The rows of a group lie close to one hidden flat surface of 11 dimensions, which passes through zero. Surfaces can cross.
(in the rows, 128 means zero)
Some rows, each with its group after it:
[ 96 131 143 138  64  74 127 134 113 141  72 127  66 166 137 106 157 114
  64 114  56  53 165 101 181]  Q_139
[139 166 160 139 143 198 125 113 142  80 126 140 142 146  83 122 117 127
 198  98 140 176 123 168 121]  Q_139
[128 154 149 116 122 175 158 130  77 128  66  89 152 173 103 133 145 171
 126 108  98 160 138 139 155]  Q_440
[129 112  66 148  89 150 108 102 129 132 104  77 156 205 150 133 139 165
 184 107 125 147 104 189 154]  Q_352
[152 130 112 102 150 118 128 124  80  98 125 166 113 113 202 146 112 111
  97 180 152 139  56 161 112]  Q_672
[104 146 116 154 141 101 160 119 103 141 130 115  93 134 146 158 104 156
 144 153 151 131 171 126 165]  Q_352
[149 127  89  52  72 163 185 118 151 169 100 139 120  47 162 154  57  77
 158 199 177 121 138  86 116]  Q_613
[121 128 164 125 137 115  89 151 140 104 138 151 134 123 119 137 113  85
 121 135 116 117 131 110 110]  Q_672
[108  77 120 186 110 131 110 146 140  99 145 151 116 193 169 205  90 119
 176 123 128  95 188 119 158]  Q_672
[129  63 167  92 169 165 167 184  94 157 164 163 125 114 221 164  98 141
  53 152 148 129  86 104 123]  Q_613
[110 141  51  81 135  68 128 143 123 136 154 156 125  32 127 135 125  79
  81 156 149 125 157 136  70]  Q_352
[135  96 148  95  94 199 176 153 162 164 142 132 116 136 182 107 135 155
 113 130 105 116 123 125 162]  Q_863
[ 84  90 135  76 129 184 129 121 106 138 146  94 102  90 116 169  90 130
  84  94  67 100 143 104 142]  Q_352
[115 128 140  83 140 177 101 159 129  94 154 136 185 127 119 124 125 103
 122 139 106 160 174 163 117]  Q_672
[152 165 127 102 112 173 161 146 160 128 111 151 116  94 106  98 192 149
 136 140 105 146 132 121 107]  Q_440
[127  95 105  83 133 166  96 178  94 149 123  90 190 179 160 126 128 138
 149 163 153 167 110 133 106]  Q_440
[161 110 139 142  85 141 137  91 202 136 142 148 145 135 124  70 156 119
 137  86 123 112 117 131 143]  Q_863
[133 124 116 125  97 176 137  80 169 102 127 131 168 135 102 109 133 130
 145  97  86 137 159 177 157]  Q_672
[147 115 142 159 130 150 180 129  99 118 103 173  74 163 178 154 126 141
 124 129 167 121 106 118 146]  Q_672
[137 125  94 146 115 153 155 116 112 123 101 113 138 148 103 137 189 179
 125  85  88 142 144 146 121]  Q_613
[128 136  71 134 172  96 128 126  93 140 152 105 135 113 123 121 159 157
 127 130 172 158 119 148  91]  Q_863
[148 109 146 110 136 158 125  83 136 101 138 145  95 113 132 114  72  80
 124 114 159 118  57 118 130]  Q_440
[164 155  77  73  83 179 165  71 148  91 114 135 156  71 116 121 165 134
 109 147  59 140 139 187 136]  Q_139
[147 128  82 152 138 103 131 126 109 123 111 137 106 123 130 163 159 154
 131 120 135 123 105 111  85]  Q_672
[133 127 116 114 134 151 153 166 116 124 109 147 142 131  98 123 174 138
 115  97 139 143 166 104  79]  Q_613
[161 125  76 136 106 142 133 106 101  53  86 194 119 138 154 193 149 120
 130 135 110 125 134 167  98]  Q_672
[167 138 112 118 143 140 173 106 131 113 143 173 135  69 143 152 121 123
 130 161 152 150 112 129 101]  Q_139
[123 120 180 104 127 147 112 200 163 143 140 153 175 140 136 127 123 101
 126 118 130 135 125 110  99]  Q_863
[123 119  93 102 133 162 143 107  87 120 118 114 101 116 157 146 108 136
 134 158 139 136  99 145 139]  Q_440
[ 87 116  95 125 190  99  82 108  77 133 166  91  91  89  78 145 100 130
  94  69 127 115  99 115  85]  Q_139
[150 154 119 105 146 143 139 124 152 139 146 109 121  77  87  86 184 165
 125 124 116 147  91 120  94]  Q_440
[152 119 101 126  94 137 132 109 174  97 138 175 175 107 155 150 105  93
 157 156 136 140 153 155 129]  Q_139
[143 158 144 168 136 111 192  90 154 139 127 169  94 125 127  77 133 116
 132  74 195 149  84 169 136]  Q_352
[137 107 123 108 207 101 134 144  52 112 170 141 154  74 148 154 141 155
  43 189 137 150 133 110  92]  Q_352
[133 123 175 135 180 153 148 147  96 124 135 114 139 123 112 132 142 170
 111 137 119 146 123 104 126]  Q_352
[130 140 144 147 121 166 181 100 128 131 101 124  79 134 114 112 129 145
 149 113 142 132 140 123 164]  Q_613
[164 110 127  73 134 213 133 141 167 122 163 127 209 114 150 121 127 137
 146 173 128 182 118 155 118]  Q_139
[ 90 113 111 120 158  88  96 160  84 174 147  47 136 174 160 118 126 160
 131 169 147 134 124 127 153]  Q_352
[160 126 140 117 134 152 115 118 113  84 116 142 162 110  96 146 162 144
 106 137  74 136 129 111  95]  Q_352
[191 127 139 154 141 135 128 151  98  80  91 180 163 190 178 114 179 140
 134 162 163 165  65 153  98]  Q_352
[113 129 168 168 137 114 142 172  97 156 112 121 107 175 152 168 149 184
 117 107  97 115 117 104 138]  Q_613
[ 93 159 121 116 175 115 110 101  94 105 158 100  79  94  87  93 123 118
 102 143 125 134 168 132 148]  Q_613
[112 160 132 110 127 126 109 154 106 146 108  74 141 143 116 136 118 146
 162 155 122 141 141 127 145]  Q_863
[125 157 129 143 133  74 109 166 163 147 131 130 168 121  90 108 176 135
 125 115 136 139 160 118  95]  Q_440
[140 139 122 128 124 116 135 118 117 116 108 137 112 120 123 126 139 129
 122 146 123 123 130 129 122]  Q_863
[136  71 150 121 142 154 160 111 142 157 163 119 127 114 187 145  87 147
 117 143 142 109 106 102 160]  Q_139
[158 108 171 127  98 137 127  89 141 104 121 136 113 160 180  96 144 135
 112 172 100 104  86 134 188]  Q_352
[121 144 117  74 153 145 133 211 115 141 133 152 171  99 149 143 151 129
  99 151 133 154 112 131  68]  Q_863
[112 129 115 124 135 138 120 136 115 128 123 114 137 128 101 139 125 120
 117  81 123 128 120 133  99]  Q_352
[134 151 107 158 117 124 158 119 113 110  94 155  78 148 150 152 144 134
 158 150 149 130 135 144 140]  Q_440
[131 112 196 101 117 188  80 151 132 121  99 110 153 173 105 109  86  83
 161 114 136 131  98 105 123]  Q_440
[110 153 113 138 134 147 141 154  91 130 110 120 149 165 169 183  93 148
 168 150 145 163 130 177 148]  Q_863
[128 154 150 103 143 169 153 127  79 118 114 119 114 129 141 121 137 150
 118 152 123 163 114 158 150]  Q_672
[124 117 117 103 110 146  90 173 142 115 124 122 177 143 133 152 135 125
 136 148  99 133 140 136 108]  Q_863
[144 163 159 110 104 141 141 103 188 150 134 115 153  90  79  74 140 124
 125  96 101 125 120 121 137]  Q_863
[154  91  98 121 107 137 124 165 120 134 114 150 175 166 195 170 132 140
 142 159 132 133  95 150 100]  Q_613
[107 141 138  88 172 172  91 177  76 105 119  99 131 128 101 155 126 139
 136 153 113 153 125 111  93]  Q_139
[133 145 153 140 128 109 101 142 118 102  99 153 117 131  96 132 101  77
 141 114 152 126 124 114  93]  Q_440
[144 115 167  97 126 181 127  73 122  76 133 159  87 105 139 119  96  89
 106 140 107 120  88 128 159]  Q_613
[114  86 145 103 133 184 105 154 149 113 151 127 158 160  94  80 133  93
 136 108 157 139 193  96 114]  Q_613
[161 152  81 209  83  59 107  82 150 124  79 116 120 171 115 135 156 137
 201 106 146 108  96 133 120]  Q_672
[119 141  85 111 134  97 165 104 118 129 134 142 137  80 134 131  90  90
 105 126 176 150 159 168 124]  Q_440
[137 126 162 150 112 129 154 124 142 132 116 153 114 158 163 140  99 116
 147 131 149 123 105 126 155]  Q_613
[136 169 124 141  62  81  87 126 174 149  67  98 148 124  93 154 117 119
 188 141  83  99 108 106 126]  Q_613
[160 125 101 169 104   4 138 138 173 201 131 144 164 132 150  91 168 131
 103 137 180 112 115 101  96]  Q_139
[152 128 146 144  65 135 152  89 162 128  93 138 125 167 151 103 123 118
 163 140 130 118 131 147 183]  Q_863
[148 182 161 138 151 169 224  80 124 156 119 115  71  85  84  72 177 194
 117  75 129 161  76 139 147]  Q_863
[127  73 144  57  66 152 144 159 111 198  81  88 119 175 208 100 109 122
 101 180 131 100  98  85 181]  Q_672
[134 157 151 119 106 170 174 164 117 120  70 160 131 153 126 127 116 113
 158 132 161 155 158 141 136]  Q_440
[147  85 110 103 143 167 134 143  96 123 128 136 148 158 184 139 140 144
 102 139 137 141  90 152 121]  Q_139
[115 106 148 108 123 130 134 179 147 173 136 130 154 155 156  98 119 110
 120 133 165 136 155 111 130]  Q_672
[115 113 132 120 143 161 137 132 106  94 140 158 108 126 157 148  90 111
 127 128 141 135 133 149 138]  Q_139

New rows, each followed by its group:
[101 151 139 148 138 123 133 162 124 121 127 149 138 145 147 187  78 117
 155 119 142 142 156 163 130]  Q_863
[145 147 139 161 107 114 136 112 188 125 141 156 117 128 109  98 149 130
 159 107 129 121 126 122 129]  Q_440
[148 120 134 143 111  87 172 121 123 181 109 112 102 144 157  85 169 164
  79 113 125 107  92 116 157]  Q_139
[140 112  98 122 167 140 121 137 132 160 172  96 121 142 175  97 145 168
 166 152 187 153  57 140 117]  Q_440
[122 129  77 153  88 127 148 125 118 122  89 113 128 135  89 179 177 166
 124  74  52 102 198 125 126]  Q_613
[152 115 110 135 123 112 167 162 155 106 150 211 144 119 188 139 163 121
  86 145 139 129 150 150  97]  Q_440
[ 97 100  83 149 121  71  76 107 143 140 157  96 135 120 109 165  85 106
 144 113 125  94 156 109 120]  Q_139
[120 152 153 176 172  63 110 107 113 142 165 102 118 153 157 117 135 169
 122 120 126 137  57 178 163]  Q_613
[106 116 107 150 128  87 156 135  74 139 104 110 175 164 145 171 140 165
  77 114  98 137 197 160 159]  Q_440
[159 154 140 145 130  96 131 109 165 122 132 171 139 105 130 103 110  77
 140 137 173 142  81 148 101]  Q_613
[104 134 144 139 132 125 158 190 113 163 119 133 149 175 159 129 123 139
 131 141 161 143 177 129 143]  Q_440
[134 135 148 150 139 150 130 147 147 108 121 150 160 138  85 152 136 125
 150  87 133 149 144 119  90]  Q_352
[177 137 136  97 102 182 116 143 135  96  96 142 166 126 130 162 151 140
 162 187  86 143 119 119 100]  Q_139
[134 170 182 167 144 112 128  73 135 132 137  85 101 148 120  93 120 157
 158 112 124 138  59 162 188]  Q_613
[109 111 114 152 189  44  48 171 105 146 170 108 113 131 131 144 143 137
 118 152 146 109  91  87  69]  Q_440
[139 140 151 144 156 163 161 130 106 120 118 133 121 132 116 134 139 160
 141 112 130 154 116 127 118]  Q_352
[150 103 125 125 118  90 102  47 117  88 133 143 123 104 110 112 100  77
  88 140 127 100 121 119 141]  Q_863
[125 168 121 135 162 128 174  80 135 135 155 121 128  79 101 124 114 147
 122  82 136 163 119 175 137]  Q_863
[132 128  99 122 118 136 125 176 134 146  95 118 159 135  90 126 164 134
 153 123 145 146 167 101  78]  Q_613
[142 172  73 110 145 142 207  98 124 139 123 152 100  61 115 108 143 141
 112  79 165 164  93 168  81]  Q_352
[121 156 155 214 117 127 145 151 122 104  90 158 103 207 146 173 113 140
 206 110 153 137 142 151 156]  Q_863
[153  81 172 151 111 162 134 118 149  94 136 183 135 169 184 143 105 107
 131 148 122 116 125 128 164]  Q_352
[127 107 134 100 138 128  58 131 128 103 140 120 206 125 109 145  95  90
 118 130 110 140 116 139 102]  Q_863
[127 103 111 142 109 151 156 139 141 141 136 133 112 163 186 136 135 155
 157 154 141 125 142 136 167]  Q_440
[107 141 117 173  92  75  83 102 116 152  85  43  67 161 104 162 113 164
 195 145  89  71 141  80 176]  Q_672
[131  73  60 144 115 138 107 190 132 140 122 122 176 191 151 167 168 147
 162 122 145 128 188 114  83]  Q_672
[150 108 138 185 121 111 173  67 141 114 139 172  90 150 158 111  98 105
 136 102 186 113 122 146 174]  Q_863
[ 89  49 151 130 182 147 142 134  89 170 195 102 142 167 202 123  78 151
  76  89 171 142  97 150 167]  Q_352
[161 124 165 101 109 172 122 136 135  98  90 169 126 109 117 144 131  98
 116 125  93 114  96  94  97]  Q_613
[137 134  81 128 123  96 153 113 109 103 106 177 128 124 163 144  94  87
 131 134 190 150 138 177 108]  Q_440
[108  99 107 139 135 109  92 117 159  87 184 152 145 138 110  95 112  64
 125 115 158 130 203 157 136]  Q_613
[136 157 129 144 118  98 154 143 146 137 113 157 162 136 155 120 114 105
 154 142 182 155 129 170 130]  Q_863
[103 131 107 115 105 145 144 102 125 149 122 101  86 124 116 115 113 122
 118  64 118 112  94 156 144]  Q_352
[126 137 127 171 146 102 118 147 123 122 128 142 124 152 129 131 137 127
 154 111 160 135 134 130 108]  Q_863
[134  83 150 116 115 126 160 116 123 138 122 158  64  99 169 149 104 111
  72 132 117  69 103  70 139]  Q_672
[106 117 130  98  90 159 121 145 137 122 112 120 120 141 148 143  95 103
 146 162 109 113 179 111 159]  Q_440
[102 144 200  62 158 136 100 194  93 153 116  91 193 108  39 101 121 101
  71 102 102 150 160  80  90]  Q_440
[124 123 140 123 116 144 159  82 101 126 115 103 137 112 100 145 124 150
  71  92  62 119 148 140 169]  Q_440
[158 159 169 163 106 166 141 134 170 111  94 151 130 152  86 110 152 127
 185  87 128 142 119 126 115]  Q_352
[122  61 130 151 141 156 171 140 128 116 166 174 129 154 154 144 146 137
  73  68 128 119 184 133 145]  Q_613
[148 113 102 123 109 143 132 126 141 123 127 133 174 140 140 128 155 146
 113 126 107 145 135 155 127]  Q_440
[ 94 118 166  89 141 153 137 169  87 146 111 108 150 150 139 135  87 109
 110 137 154 149 152 113 138]  Q_440
[116 112  49  94 151 132  93  88  99  91 160 111 140  61  94 175 136 145
  90 103  58 122 129 153  83]  Q_863
[135 134  96 100 102 143 144 113 116 122 112 125 169 115 120 136 149 137
 100 124  88 143 156 156 127]  Q_440
[153 127 106 138 142 162 174  88 104 102 120 154 115 133 141 106 152 147
 124  89 153 163  78 183 122]  Q_139
[ 86 121 109 134 118 104 118 108 104 129 126 106  90 130 130 146  90 118
 109 100 100  91 133 135 158]  Q_352
[116  91 155 161 151 120  90 140 146 153 153  98 112 182 104  90 145 144
 154  98 145 108 121  83 130]  Q_863
[127  96 163  96 133 169  85 148 164 137 155  92 168 117 118 145 100 125
 146 157 105 130 130  93 124]  Q_139
[126 128 158  98 142 128 139 122 110 120 138 138 133  90 134 139  93 104
  93 144 120 128 120 121 124]  Q_863
[140 173 101 157 139 116 113 100  95  72 103 124 113 128 117 153 146 150
 167 145 111 154 100 173 117]  Q_672
[112 135 149 123  95 150 108 142 165 142 114  86 151 153 102 113 130 130
 168 126  89 124 174 114 157]  Q_440
[114  96  48  83 103 125 135 121 109 137 131 107 139  68 145 194 144 161
  64 131  51  98 166 128 111]  Q_613
[125 110  84 130 100 145 189  84 123 125 123 142 130 139 193 146  85 119
 131 132 169 141 149 189 175]  Q_440
[100 114 160 134 127 167 147 129 131 118 123 146 105 111  91 193  76 102
 130  60  96 104 180  97 123]  Q_352
[144 120 161 238 124  78 127  55 140  96 126 156  96 174 127 145 109 117
 143  70 125  95  99 142 160]  Q_440
[102  96 119 105 137 140 123 128 130 115 167 150 124  83 159 185  64  98
 117 166 127 108 177 120 144]  Q_139
[114 175  95 152 123  89 178 101 129 155 117 112  35  82 104  97 170 158
 128 133 139 106 160  93 149]  Q_863
[119 118 116 157 126 135 109 120 128 135 136  85 126 164 121 147 124 160
 180 117 120 126 138 128 149]  Q_672
[156 156 154 164  97 120 127  90 144 125  83 101 106 123  74 136 147 155
 156 112  75  93 118  84 140]  Q_139
[148 147 128 114 102 106 122 157 126 136  86 123 125 143 126  98 162 123
 137 172 137 118 129  93 123]  Q_863
[158 133 128 128  82 154 108 100 148  86  79 138 116 130  91 123 172 127
 133 113  56 105 123 110 118]  Q_863
[ 94 114 114  63 115 157 132 120 136 188 160  47 164 105 158 124  88 151
 125 170 109 137 139 143 184]  Q_863
[133 123 115 152 149 141 142 113 142 151 165 101 150 157 129 110 137 161
 166  81 160 162 108 164 135]  Q_863
[112 142 111  55 159 203 113 125  99  77 147 136 140  93  92 112 137 115
  84 103  89 171 126 184 102]  Q_139
[100  55 108  97 119 201 170 154 149 173 159 103 140 149 145 105 100 133
 146 118 180 139 213  99 162]  Q_613
[124 129 104  75 123  75  48 167  82 135 107  93 123 139 155  89 157 114
  76 195 104 101  79 115 105]  Q_352
[138 147 157 121 129 128 102 116 146 118 119 125 128 106  67 104 137 107
 127  96 114 130 103 110  99]  Q_440
[131 157 118 171 125  83 198 112 125 174 114 135 100 101 153 163 132 176
 113 103 127 122 106 143 139]  Q_613
[121 125 164 192 155  90 116  79  91 104 113 113  60 156  97 121 110 120
 141 128 159 100 130  84 159]  Q_863
[139 112 133 103 150 134 142 123 126 140 148 133 187 104 113 104 132 116
  77  99 134 150 118 148 115]  Q_440
[122 148 101 129 132 101 180 117 104 112 116 167  84  92 156 128 134 116
  83 130 150 134 139 156 133]  Q_139
[132 131 119 136  97 115 118 121 175 138 137 112 175 121  91 111 171 148
 122 104  67 120 170 131 130]  Q_440
[117  80 154 146 150 160 156 129 139 110 169 180 154 116 119 169  78  95
 103  41 148 132 142 131 101]  Q_352
[114 120 133 123 159 103 132  92 152 167 186 111 117  68 110  97  96 111
 104 109 149 116 117 122 138]  Q_440
[143 133 176  94 141 114  85 182 139 124 127 171 141 107 137 123  91  63
 131 178 170 127  99  80  81]  Q_613
[133 124 146 145 109 102 129  69 164 154 144 109 112 117 131  99 105 114
 138 111 136 105  93 125 162]  Q_672
[ 87 152 101  67 121  97 116 163 111 158 111  97 121  70  98 126 127 120
  86 168  98 111 175  96 113]  Q_672
[108 119 132 151 135  63 105 183 152 212 155  89 169 149 147 145 128 161
 134 119 131 121 114 106 126]  Q_613
[123  67 142 126 132 159 146 144 127 175 157 113  97 173 189  79 138 158
 123 147 161 110 118  91 169]  Q_863
[143 124 126 215 113  72 134 120 122 123  97 164 100 193 152 144 128 114
 174 101 181 114 116 134 129]  Q_139
[121 143 165 126 135 125 122 137 113 118 109 138 109 123 103 141 119 112
 115 124 119 116 137 102 119]  Q_440
[125 134 125 152 136 111 180 153 165 174 161 135 158 140 152 102 178 179
 122 120 143 153 167 148 145]  Q_440
